All groups share one centre, and each spreads out both ways along 11 directions, with some noise.
In the rows, 128 means zero.
Known rows, each followed by its group:
[144 128 103 155 119 144  97 183 131 153 111  74  95  93] => raz
[117 106 151 136 128 117 116  82 129 135 130  83 138  97] => Pido
[ 66  98 196 158 124 113 170 132 125 108 100 118 110 148] => Pido
[100 134 118  73  97 128 131 179 137 185 116  42 165 145] => Kizof
[137 175 147 146 132 131 121 155 153  76  93  87 137 193] => Kizof
[132  84 116 130 145 159 158 116 120  86 147 139 115  78] => Kizof
[136 141  53 127 128 162 119 156 113 179 126 145 163  88] => vufes
[ 78 132 125  90 158 139 153 149 114  99 129 144 159 160] => Pido
[106 138 164 152 106 135 111 103  99 119 126  84 162  98] => raz
[ 68 183 129 179 147  97 163 152 181  68  93 159 187 122] => vufes
[124 124 122 174 113 116 186 123 138 103  69  89 138 149] => Kizof
[135 138  75 103 146  99 124 115 138 183 132 152 150 155] => vufes
[166 164 105 191 114 136  96 109 150 129 147 119 106 160] => raz
[ 59 119 205 152 138 105 169 164 124 111 153 149 187 133] => vufes
[165 164 107 129 118 108 134 151 104 107 103 131 170 132] => Kizof
[126 155 104 183 129 126 116 176 178 140 165  64 188  94] => vufes
[130 100  96 192 158 168 165 197 133 142 136 115 141 126] => Kizof
[122 137  98 178 139 198 126 130 144 118 180  95 172 103] => vufes
[134 138  92 114 122 133 134 163 104 128 104 114 182  60] => Kizof
[103 159 103 154 139 115 125 100  81 149  73 150 167 151] => raz
[111 166 162 120 103 133 114 104 128 110 173 133 156 171] => Kizof
[140 174 124 132 148 170 100  93 106  55 150 104 170 152] => raz
[ 97 107 161 120 152  62 163 129 102 136  80 130 161 148] => raz
[101 139 154  98 100 202 123 185  65 108 108 127 132 124] => Pido
[183 138  90 180 142 144 155 105 106 131 119 107 193 160] => vufes
[147 132 141 144 142 128 148 155 158  69 104 127  92 172] => Pido
[ 76 131 171 129 142  81 134  75 115  95  77  85 164 112] => Pido
[ 82 142 125 129 137 125 163 174 157 170 126 183 201 135] => raz
[ 57 140 156 164 122 136 119 158 138 147 183 110 161 129] => Kizof
[102 141  79 134 165  86 146 142 137 130  89 150 171  99] => Pido
[133 172 133  98 101  89  92  77 141 145 180 151 167 130] => Pido
[131 113 116 120 118 171 108 105 106 168  83 128 108  96] => vufes
[106 158 149 170 114 116 149 110 124 102 101 150 159 140] => Pido
[154 140 173 164 137  96  91 153  84  89 155  99 121 149] => Kizof
[147 126 110 197 105  92 168 123 180 137 139 128 145  99] => Kizof
[148 111 161 142 102 171 139 134 115 173 100 133 191  73] => vufes
[ 83 167 135 170 107  93 149 144 127  78 155 174 140 121] => vufes
[140 142 102  90 137 104 126 129 118 176  25 118 187  95] => vufes
[122 124 120  75 125 140 121 136 136 119 131 118 126 103] => raz
[158 145  83 110 159 133 120 111 145 114 200 129 166 164] => Pido
[142 170 159 171  82 152 115 160 109 119 113 115 144 130] => Pido
[ 93 133 120 162 169 135 113 178 155 169 136 144 139 141] => raz
[153 152 101 151 104 149 127 128  85 152 149 148 148 164] => raz
[108 136 133  95 138 158 141 157 128  80 105 147 143  97] => vufes
[170 164 151 137 116  69  77 132 124 131 111 102 142 109] => Kizof
[137 134 142 163 140 173  94 119  78 127 143  86 143 146] => raz
[121 164  99 148 145  82 146 127 151  75 126 161 103 183] => vufes
[142 132  89 149 108 152 115 170 143 199 154 155 100 139] => raz
[123 114 128 119 160 130 132 153 128 175 122 141 144 168] => raz
[ 99 152 123 115 141 116  89 160 143 138 203 188 150  81] => Kizof
[ 99 147 202  70  75 122 102 128 105 108 134 107 136 105] => Pido
[126 110 100 103 143 133 115 121 156 171 183 131 134 107] => Pido

New rows. What belongs after each?
[109 107 132 143 129  78 135 121 159 172 158 122 131 111] => Pido
[110 134  64 173 148 128 172 169 124 152 144 192 176 122] => Pido
[ 70 109 108 169 159 111 173 129  88 130  59 148 159  99] => Pido
[ 99 155 154 177 125 111  95 141 138 129 176 147 159  85] => Kizof
[ 87 134 130  47 145  94 132 145 118  95 128 166 118 135] => vufes
[110 177 104 132 128  98 111 149 161 123 140 132 167 122] => raz
[145 143 134 123  65 142 108  73 102 159 122 101 130 113] => raz
[139 133  98  97 119  84 126 162  90 151 108 149 128 121] => vufes
[ 58 117 159 108 133 151 101 111 168 140 182 125 107 112] => vufes
[ 96 103 180 138 139 167 144 137  86 113  81 103 163 102] => vufes
[129  89 170 108 127 121 136 131  80 130  88 146  73 151] => vufes
[ 90 104 214 130 177  87 164 164 145  92 113  90 166 184] => vufes
[ 77 186 109 159 114  81 140 124 177 100 140 207 171  76] => Kizof
[ 89  94 156 165 105 126 146 127  97 165  76 160  93  83] => Pido
[114 143 123 148 119 136 131 179 146  90 145 112 143  79] => raz
[ 73 161 137 179 157  92 119 149 110 144 108 124 193 130] => raz
[117 127 128 125 120  55 154 146 107 128 120 143 142 135] => raz
[140 100 153 151 138 178 138 148 109 119 160  85 159 124] => vufes
[ 88 147  83 110 154  96 104 158 146 148  81 110 116 120] => vufes
[ 68 134 124 103 133 134 151 121 103 150 140 177 142 177] => Kizof
[149 119 150 117 122 112 127 113 107  76 131  84 114 120] => raz
[114 115  69 195 184 129 183 168 157 129 150 139 163 167] => Pido
[109 167  81 144 137 121  81 110 116 118 122 132 106 116] => raz
[103 151 108 185  82 106 138 164 107 199  83 135 160  94] => raz
[162 120 145 161 154 141 111 105 107 109  89 124 125 110] => Kizof
[ 83  76 124 105 162 129 129 143 143 160 116 117  87  94] => Kizof
[100 137 160 170 131 120 159 108 124  72 172 142 153 160] => vufes
[ 94 130 112 139 133  88 146 172 116 115  98 110 140  96] => Kizof
[ 87 136 167 167 117 153 144 115 115 116  71 133 177  78] => vufes
[106 147 108 148 126 178 149 160 126 151 169 149 191 156] => Kizof
[119 142 180 127  91 121 114 124 120 139 169 131 117 173] => Pido
[ 30 134 119 145 189 126 149 158 146 117 156 138 166 165] => vufes
[155 108 131  86 127 115 108 145 146 166 137 120  87 138] => vufes
[115 127 151 162 166  95 169 122 124  87  87 141 127 204] => vufes
[153 130 110  98 135 115 190 189 112  65 156 166 164 151] => raz
[168 137 136 111  91 123 141 129  67 112  97 140 167  86] => vufes
[131  91 105 116 135 167 157 136 108 162 145 125 140 145] => Kizof
[137 130 102 125 116 193 129 156 108 134 122 169 134  84] => Pido
[126 157 130 109 124 143 132 168 164  52 109 124 139  82] => vufes
[107 124 136 123 127 145 140  86  77  98 166 145 143 145] => vufes
[140 159 159 203 103 144 106 129 134 163 161 101 189 135] => Kizof
[ 87 107 122 153 130 120 132  87 117 197 165 147 159 116] => Pido
[135 164 126  97  98 140 126 132 134 124  86  70 177 135] => Kizof
[114 146  77 130 183 124 129  91 134 113 115 109 202 117] => Pido
[111 143 157 131 102 124 164 158  81  95 151 175 130 179] => Pido
[127 134 108 153 119  90 138 130 158 145 101 165 136  61] => Pido
[ 98 167 125 160 112 165 135 121 187 130 165 153 179 123] => Kizof
[ 79 145 104  73 115 104 148 149 175 139 108 124 127 153] => Kizof
[102 104 134 120 156  57 159 131 102  97  91 115 127 119] => Pido
[ 54 114 167 117 175 114 138 109 136 133  60 119 169 114] => raz
[118 165  90 127  98 130 109 149 115  97 124 121 143  57] => vufes
[136 159 122  80 126 103 142 133 138 105  79 143 201  89] => vufes
[ 97  76 182  97 185 123 110 119 125 108 143  98  96 136] => raz
[153 141 130 152 123 133 138 135  73  71 150  70 188 121] => Pido
[120 109  88 104 173 121 143 143 110 116 140 129 140 140] => Pido
[152 150 130 150  94 133 138 153  63 112 157 106 180 132] => raz
[ 83 170 142 191 124 142 119 133 135 142 131 149 188 120] => Kizof
[106 106 181  84 106 135 147 151  84  98 107 198  77 113] => vufes
[127 140 127 127 113 150 105 138 157 118 137 103 130  81] => vufes
[139  96 139 103 136 139 117 102 111 143  92  94 115 104] => Kizof
[141 177 101 114 121 116 119 202 128 120 101  91 179 121] => Kizof
[104 148 169 167 109  93 149 156 132 115 107 130 183  93] => vufes
[119 164 106 131 109  95 143 143 112 125 159 177 177 112] => Kizof
[ 97 137 162 105 138 145 125 138  91  73 118  75 196  90] => raz
